Every row belongs to one group in each of 4 separate groupings. Each group adds its own fixed numbers to the row, and there is some noise. The rows also spread widely along 9 directions, which tell nothing about the answers.
Known rows, each followed by its group in each grouping:
[ 12   0   7 -13   3 -24  12   0   0  -1  -2   5  23 -12  12   3 -16   2
  -9  -3  -7  -6  -4] | bufal (1) D Q_266
[-12  -3   5   6   8   8 -13  -1  -4  13   1  -3 -17   7 -13  -6   3  -3
  15   5   1   4   7] | bufal (3) V Q_188
[  2  -1 -13  16  -7  12 -10  -8   6 -15   6  -6 -30  10 -17  -5   3   6
  11   9   5 -10  -4] | Meni (3) M Q_188
[  6  13  -3  12  -4 -12  -4   2   3   2   0   8  -7  -5   7   4   4   2
  -3   9   1  -2 -13] | Meni (2) B Q_85
[  7 -11   5 -24   9  -9   4 -10  -5  -5  11 -10  10   7  13  -9 -11  -5
  -4 -11  -2   8   9] | bitu (0) A Q_351
[  5  28   3   4   0   1 -12   7  10  -7  14   9 -15  10   8  15  -8   5
 -15  -7  -5  20  -4] | bitu (1) K Q_85
[  3  11   7  -4   1 -11  -4   7   3   1  12   7   9  10  12  -6  -8  -1
  -4 -17   2  12  -6] | bufal (2) K Q_351
[ -4  20   1   5  -6  -4  -4  -1  -8   1  11   5  -6  17   7 -12   4   0
  -5  -5  -6   2  -4] | bufal (0) V Q_266
[  0   8  -1  -3   2  -5  -1   3   9  -8   8   7   3   2   2   0 -10   4
  -3  -8   2   3   2] | Meni (0) D Q_188
[ -4   8  -6  -3  10 -11  12   5   4  -6   5  -1  -8  10   7   4  13   6
 -23   2  -6   7  11] | Meni (0) M Q_188
[  6  -8 -14   4 -15   8  -3  -3  10 -20   7   5  -7  -4 -14  -2  -8   9
  13  -6   8 -11 -10] | bufal (1) B Q_188
[  0  -6   0   6   7 -38   9  -8 -10   1  -7 -16  -7   6  -5 -18  10  -5
  -1  16   1 -20   4] | bufal (0) A Q_351
[ -3 -16 -13  -6  -1   4   8 -12  -6  -2   4 -14  -8   4   0  -8  11   1
   1   4  -3  -4   9] | Meni (0) V Q_188
[ -1   2   0   5 -13   8  -3  -1  -7   9   3   7   4   1   5  -7   4   0
   6  -1   0  -4 -10] | bufal (3) B Q_266
[-1  1 -1 -4 -2 -8  4  0 -4  7  4  2  0  0 11 -4  7 -4 -4  2 -1 -2  0] | bitu (0) B Q_188
[ -9   8  -1  12  13 -11  -3   6  -3   7   2  -2 -28   9   7   2  23  -3
 -11  14   2   9   4] | Meni (3) D Q_188
[ -6  17  10  16  10 -19  -9   8  -8  12  -2   4 -19  10  12  -7  16 -10
  -5  12   2   5  -4] | bufal (3) D Q_266
[  6  -3  -5  13  -9  -3  -5   7  15  -3  -9   9  -7 -12  -6   8   9  -1
  13  -2   7 -12  -5] | bitu (0) K Q_266
[-21   9   5  29   7  -5 -16  12  -8  22 -12  -2 -27   8  -7  -9  32 -14
   8  15   4  -1   8] | bitu (1) D Q_266
[  9  -1  -6   2   2   0  -8   3  14 -31  10   3 -20   7  -4   2  -4   5
   0 -10   7  10  -4] | bufal (1) D Q_266
[  7  23   5   9  -4 -16  -3  -1  -9   6   7   2  -6  10  14  -8   1  -1
 -12   5  -5  -2 -13] | Meni (1) M Q_351
[ 11  -4  -5  -4   6   3  -7 -11   0 -18  16 -10 -33  14  -1   4  -4   7
  -8   8  -4  17  -2] | bufal (1) B Q_188
[  9  -5   5  -4  -3 -14   0  -7 -13  15  -4  -5  10 -14  19  -4   8 -11
   2   8   2  -8  -6] | bufal (1) A Q_85
[ -2   9   4   4   1 -15  -5   4  -5   9   1   6  -6   5   9 -13  12  -9
   3  -1   5  -2  -3] | bufal (0) V Q_188
[-5 15  4 11 -5  1 -9 -2 -9 14  5  2 -6  3  7 -9  2 -3  0  3  2 -3 -8] | Meni (1) D Q_188
[ 1  7  1 -1 -6  3 -1  1  5  4  5  8 11 -4  3  2 -6  4  0 -5 -1 -3 -1] | bufal (0) M Q_188
[-10 -13  -5  -1   9  -1   0   8   8  -4  -7   1   6  -8  -8   1   4  -3
   5  -4   6   1  13] | Meni (3) D Q_85
[ 13  -2   0  -1   5 -16 -15   0  10 -13  -2   0 -10  -6   4  -5  -2 -12
  14  -4  15  -7  -5] | bitu (0) A Q_85
[  2  -6  -7  11  -5   4  -1  -9  -2   2   0  -7 -18  -9  -4   9  10  -2
   0  21   0  -6  -1] | bitu (3) D Q_85
[-15   0  10  -3  15   4 -12  -2  -7  13   0  -4   3   5  -5  -9  -8  -8
   6   1  -1   9  12] | Meni (3) D Q_85
[  4   7   1   0  -7   4  -2  -8   0   6   4   0   8   1   0  -2 -13   7
   3  -2  -9  -5  -3] | Meni (0) K Q_266
[ -4  -5  -7   2 -11   9   8  -9  -5  -2   4  -4   1   0  -4  -3   1   3
  -4   3  -6 -10   0] | bitu (3) D Q_266

New rows, each followed by its group in each grouping:
[  3  -3  -1  -5   0  -1  -5   7   8  -2  -1   3   7  -6   2   5  -1  -2
   1 -10   4   7   0] | bufal (1) K Q_85
[ 11 -22   0 -25  15   2 -12  -5   5 -22  11  -7  -9   7   1  -8 -12  -6
  12 -21   8  17   4] | bufal (1) V Q_188
[  0   2 -10   5 -12   5   0  -3   2  -3   6   3  -6   2   4  -5   7   5
   1  -1   4  -5  -5] | Meni (0) B Q_188
[ -2  -3  -1  -3  -4   0   7   6  12   3  -6  13  28 -21  -5  10 -16   8
   3 -12   1 -11   1] | Meni (1) D Q_188
[ -4  15   6   6   7  -4 -16   4   8  -6   8   4  -7   9  -7  -3  -9   2
   3  -4   2   7   6] | bufal (0) A Q_85
[  0  11   1   3   1  -7  -2   6   0   9   4   8 -12  -1  16   9  16  -4
  -6   2   1   7   1] | bitu (0) V Q_188
[  8  14   5   6   4 -17  -1  -3  -6   0   8  -1 -15   5  15   4   1   2
 -18  11  -5   9  -9] | Meni (1) D Q_351
[ -1  13  -6  19 -17   2  -7   2  -1  -6   4   9 -11   9  -9 -13   3   4
   7  -2   3 -10 -14] | bufal (1) B Q_266
[  9 -24 -13   1  -2   2  -3 -24  -5 -14   0 -23 -25   5 -16 -12   1   3
  13  19  -2 -13   1] | Meni (0) B Q_266
[ -5  20   7   1   3 -15  10  -5  -8  19   1   3   5   1   0   7 -10   5
 -14  13 -20  -7   7] | bitu (0) V Q_188
[-13 -13  -6  -3   7  -8   9   2  -3   4  -6  -9   2  -2  -1  -7  13  -4
  -2   1   2  -3  13] | Meni (1) D Q_188
[-1  2 -3  4  1  0 -4 -1  6 -7  7  3 -8  4 -5 -4 -6  4  3 -1  3 -2 -2] | Meni (3) D Q_188
[ -6  -9  -7   8 -20  11   2  -7  -9  12  -5  -3   9 -12 -11  -2   5   3
   8  12  -2 -14  -2] | bufal (1) B Q_85
[  7 -12   1  -5  -2   1 -12   2   8  -3  -2   5   7 -13   1   0  -4  -6
  19  -5  11   1  -4] | bufal (0) B Q_85
[ -5   7   3   6  -1  -2  -2   1   0   3   3   4  -7   3 -11   5  -9   7
  -2   3  -7   3   2] | bitu (1) B Q_351
[ -2   1   2  -4   8 -12   6   4   5  -2  -3   5   4   1  -4   6  -3   4
  -6   1 -10   1  10] | bitu (0) B Q_266
[-12  12   9   1   9   1 -18   5   3  10   0   8   4   6  -8  -7 -15   0
   9  -6  -2   8   7] | Meni (0) B Q_85
[  5  -2   1   0  -2  -2   3  -1   8  -4  -2   4  14  -8  -8   6 -13   7
   4  -3  -2  -8   2] | Meni (0) M Q_351
[ -2   3   7   9  13 -12  -7   9  -5  13   0   2 -28   6  14   6  24  -9
  -5  12   4  17  -1] | bitu (3) B Q_351
[  0   0   9   1   1  -5  -6  -5  -5   8   3   1   1   3  -7  -4 -14   4
   6   7  -4  -1  -4] | bufal (3) B Q_351
[ 14  -4   1  -8  -3  -9  11 -21  -8   5   6 -13   4  -2   4   3 -15   9
  -9  14 -14  -9  -6] | Meni (3) K Q_351
[  2  -2   9   1   0  -1  -7  -7 -11  26  -1  -3   0 -11  21  -2   9  -9
   5  12   2   0  -5] | Meni (0) D Q_188
[  7   3  12   6   2 -11  -7  -7  -4  15  -4   2  -1 -11  -1   5 -16  -6
  10  14  -1 -10  -9] | bitu (3) D Q_351
[ -8  -2   3  -7  -5   7  14 -15 -22  25   3  -9   9   3   7   0   5   1
 -12  13 -22  -2   8] | bitu (3) V Q_266
[ -5  15  -1   6   0 -10  -1   7  -1   8   0  10   6  -1   7  -4   6  -3
  -2  -5  -1  -1  -3] | Meni (2) V Q_85
[ 17 -27 -10 -12   2 -12   3  -6  11 -27  -3  -9  -1  -9  -7  -6  -5  -4
  11  -5  11 -14  -2] | bufal (1) M Q_188
[ 19   4  14 -15   2  -2 -12 -15 -10   5  11  -2   5  -2  24  -6 -22  -7
   3  -4  -4   6 -14] | Meni (1) D Q_266
[  0   5  -3   6  -2  -1  -7   0   0  -2   2  -3 -13   4   8  -3  16 -10
  -2   4   5   2   2] | bitu (0) M Q_85
[ 2  4  3 -2  2 10 -6 -6  0  8  4  3 -1 -7  2 13 -8  3  3  5 -7  6 -1] | Meni (3) V Q_85
[  5 -25  -4 -16  10   8  -5  -7  -7  -6   7 -12 -19   6  15  -4  17 -13
   6  -5   4  16   5] | bitu (3) V Q_266
[ -3   9   1   2   7  -7  -7  -5  -1  -5  11  -4 -13  20  -7 -11 -10   9
  -6   2  -8   9   4] | Meni (0) B Q_351
[ -3  -3  -9  21  -9  13   0   1   3   3  -4   2 -16 -10  -5  11  19   5
   4  15   1  -7  -3] | Meni (3) D Q_266
[ 25 -14   2  -5   9 -21 -11  -9   0  -8  -4  -9 -29  -3  16  -1   7 -15
  11  14   8  -1 -12] | bitu (0) B Q_266
[  1 -11  -1  15  -4   3  -8   8  -6  18  -4   2 -27 -11  21   4  44 -13
   9  15  17   6 -12] | bufal (3) B Q_188
[ -1   0   4  -2  -8  -6  -1  -1 -11  12   0  -2  13   4   9 -20   3  -8
   6 -11   1  -7  -5] | bufal (1) K Q_266
[ -4   1  -5   1   1  -4   4  10   3  -7  -3   3   7   5   1  -7   9   0
  -1 -14   1  -1   4] | Meni (1) M Q_266
[  0  -8  -4   2   1  -1  -2  -8   0   6   0 -12 -18   1  -2   2  10  -3
   2  11   0  -1   6] | bitu (0) K Q_188
[  3 -20 -17  -9  -7  -4  14 -10  -1 -15   3 -11   5  -4  -1 -12   5   1
  -3  -5   3 -13   1] | Meni (1) D Q_188
[-1 14 -4 -2  3 -2 -5 -1  5 -8  9  3 -7  8 -1  1 -5  0 -6 -4 -6  7  4] | bitu (0) V Q_85
[ -4  18   4   9  -2 -15   4  -5 -10  11   3  -5  -5  15   1  -9   2   4
 -12  10 -13  -6   1] | bufal (0) K Q_266
[-14  17   5   5 -12  17  -4 -11 -17  17  17  -2   7  13  -4 -14 -15   6
  -3   0 -13   0   0] | bufal (1) D Q_188
[-18 -17  -2  -1  -2   1  11 -11 -24  18  -2 -22   7  10   2 -22  28  -7
  -1   9  -6  -7  18] | bufal (0) A Q_266
[ -3   3   2 -11   6  -8   4 -10  -5   2   3  -5  16   0   2  -8 -16   2
  -9   2  -9  -3   7] | Meni (0) D Q_85
[ -6  11   1  16   5   8 -19   3   9  -1   0   1 -19   4 -15   6   0   5
   7   3   3   7   6] | Meni (1) A Q_85
[ 13  -3  -4  -5  -5 -14   7  -7  -1 -12   1  -3   2  -3   8  -4  -1  -2
  -2  -5   1 -13  -6] | bitu (1) A Q_266
[ 0  3  7  4 -1  4 -5 -1  1  3  2  3  2 -3 -6  7 -7  5  4 -1 -5  0  2] | bufal (1) A Q_266
[-11   7   6   7   0   5   3   1  -1  15   1   5   6   0 -14  10  -7  12
  -1   5 -13   3  11] | bufal (0) V Q_351
[  8 -10  10 -11   8 -11  -9   2  -5   0   2  -1   4  -4  20 -11   1 -15
   7 -10   9   7  -6] | bufal (1) D Q_266
[ -9  10  -8   7  -5  -7  13  -3  -2  -9   6  -2   1  13 -12  -7  -1  13
 -16   4 -11  -8   7] | bufal (0) D Q_266
[  2  -2   6  -1  -3   4 -10  -9 -11  10   3  -5   3   0  12 -18   0 -11
  13  -1   4  -2  -6] | Meni (0) D Q_266
[-10  19  -4  20 -13  12  -9   1   3   4   7  10 -11   4 -13   6   1  11
  -2  10  -6   2  -2] | bufal (0) B Q_85
[  3  17   5   9  -1 -21  -8  12  -1  10  -2   6  -7   1  18  -5  15 -10
  -5  -1   6   2  -9] | bufal (1) K Q_85
[  1   0   9   1  10  -5 -13   3   5   3  -6   6  -1  -6   4   0  -4  -7
  12  -2   4   3   1] | Meni (0) D Q_266
[  1   6  -2  15  -3 -14   4 -10  -8   3  -2  -7 -10   0  -7  -2  -3   7
  -7  19  -8 -11  -5] | Meni (1) D Q_351
[ -8  -3  -6  12 -10   4   6   3  -2  12  -8   3  -2  -7  -4   7  19   3
   0  11  -5  -8   4] | bitu (0) B Q_266
[-11   8   1   5  10  -6  -4   0  -3  -2   8  -3 -18  20 -12  -2  -5   6
  -8   7  -9   9   8] | bitu (3) B Q_351
[-5 -2  2  0  6 -2 -5 -4 -8 15 -2 -3 -6  1  3 -9 10 -7  9  2  1 -3  4] | Meni (0) V Q_188
[-14  18  -6  13   4 -17  14  26  13 -10  -2  16  -2   6   1  12  26   7
 -23 -13  -1   6  13] | bitu (1) A Q_266
[  5  -4  -6   8   2 -20   5   7   6  -9  -5   2 -11  -8   2   2  13  -1
  -5   7   7  -9  -3] | bufal (1) D Q_188
[  6   7   2   7  -4 -18   3  -1  -1  -1  -1   3   4  -3   6  -8   0  -2
  -1   4   1 -12  -8] | bufal (0) D Q_266
[ -6   0  -7   4   3 -13   6   5   6  -4  -3   0   4  -6  -4   1   4  -5
  -2   1   4  -6   6] | bitu (2) D Q_85
[-11   1  11   7  10   6 -21   9  -1  13   0   3 -11  -1   1  -2   9 -12
  12   3   9  14   4] | bufal (3) D Q_85
[  3  14  19  -1   3   2 -22   0   0  18   3  11   9  -6   4   3 -23  -3
  12   2  -2   8  -6] | bufal (0) B Q_85
[ -2  11  -8   6 -16   2   8 -11   2  -3   2   3  18  -4 -13  -2 -17  15
  -2   1 -10 -22   2] | Meni (0) A Q_85
[  2   2  -4  -1   3 -10   3  -4   4  -5   5  -1  -6   0  -2   1  -4   0
  -6   5  -2  -4   3] | bitu (0) D Q_188
[-10 -11   2   2   0  11  -2  -4   4  12  -6  -1   9 -14 -12   4  -5   4
  13   6   0  -7  10] | Meni (0) D Q_188
[  4  -9   2  -4   7   5  -2  -3  -1   9   2  -3 -14  -4   7  12   5   2
   0  12  -2  10  -1] | Meni (3) B Q_188
[-19  23   0  20  -6  -3   2  20  -2  10  -1  14   0  12   7  -6  29  -1
 -10  -6  -1   4   5] | bufal (0) M Q_266
[ -8  15   6  -3   1  12  -4  -3  -1   3  14   3   6   4  -4  10 -21  11
 -14   2 -16  16   6] | bufal (1) D Q_85
[ -1  -6  -3  -1   4   2  11  -7  -7   5  -3  -7  -7  -1  -4  13   6  10
 -11  10 -18   2  10] | Meni (1) V Q_266
[-11  20  -8  15 -16  16   4   1  -6   3  17   6  -8  16   3  -4  14   8
 -15  -2  -4   2  -3] | bufal (3) M Q_188
[-10   8   5   2   6   3  -5  -6  -5   9   0  -2  -3  11 -11  -6  -8   5
   4   3 -13  -1   9] | Meni (0) V Q_266
[ -2  11   7 -16  10 -12   0   0  -7  -4  13  -5   5  25  12 -16  -9  -2
 -15 -18 -10  15   6] | bufal (1) K Q_266
[ -4  19   0  11  -3   0 -13  -1   0  -4   8   0 -11  17  -3 -14   2  -2
  -1   1   1   2  -1] | bufal (0) M Q_85
[ -3  -8  -1  12  -2   4  -7   0   4   3  -6   0  -5 -10 -13   3  -1   3
  13   5   5  -4   1] | Meni (1) D Q_351
[ -2   2  -3  -6  -7  -1   2   3  -3   4   2   6  11  -4  10  -3   6  -7
  -2 -12  -1   0   1] | bitu (1) V Q_85
[  6 -23  -2 -11  12  -7   5 -12  -5  -1  -6 -14  -6  -1  -2  -1   1   3
   1  14  -8  -1   9] | Meni (0) B Q_266
[ -6   8   3   4  -1   4 -10   0   2   6   6   5  -3   1   1  -2  -3  -4
   5  -3   3   1   1] | bitu (0) D Q_188
[  4  -2  -2  -8  -5  10   1  -2   7  -4   3   6  21  -9  -1   2 -16   4
   3  -9  -2  -5  -2] | Meni (3) M Q_85
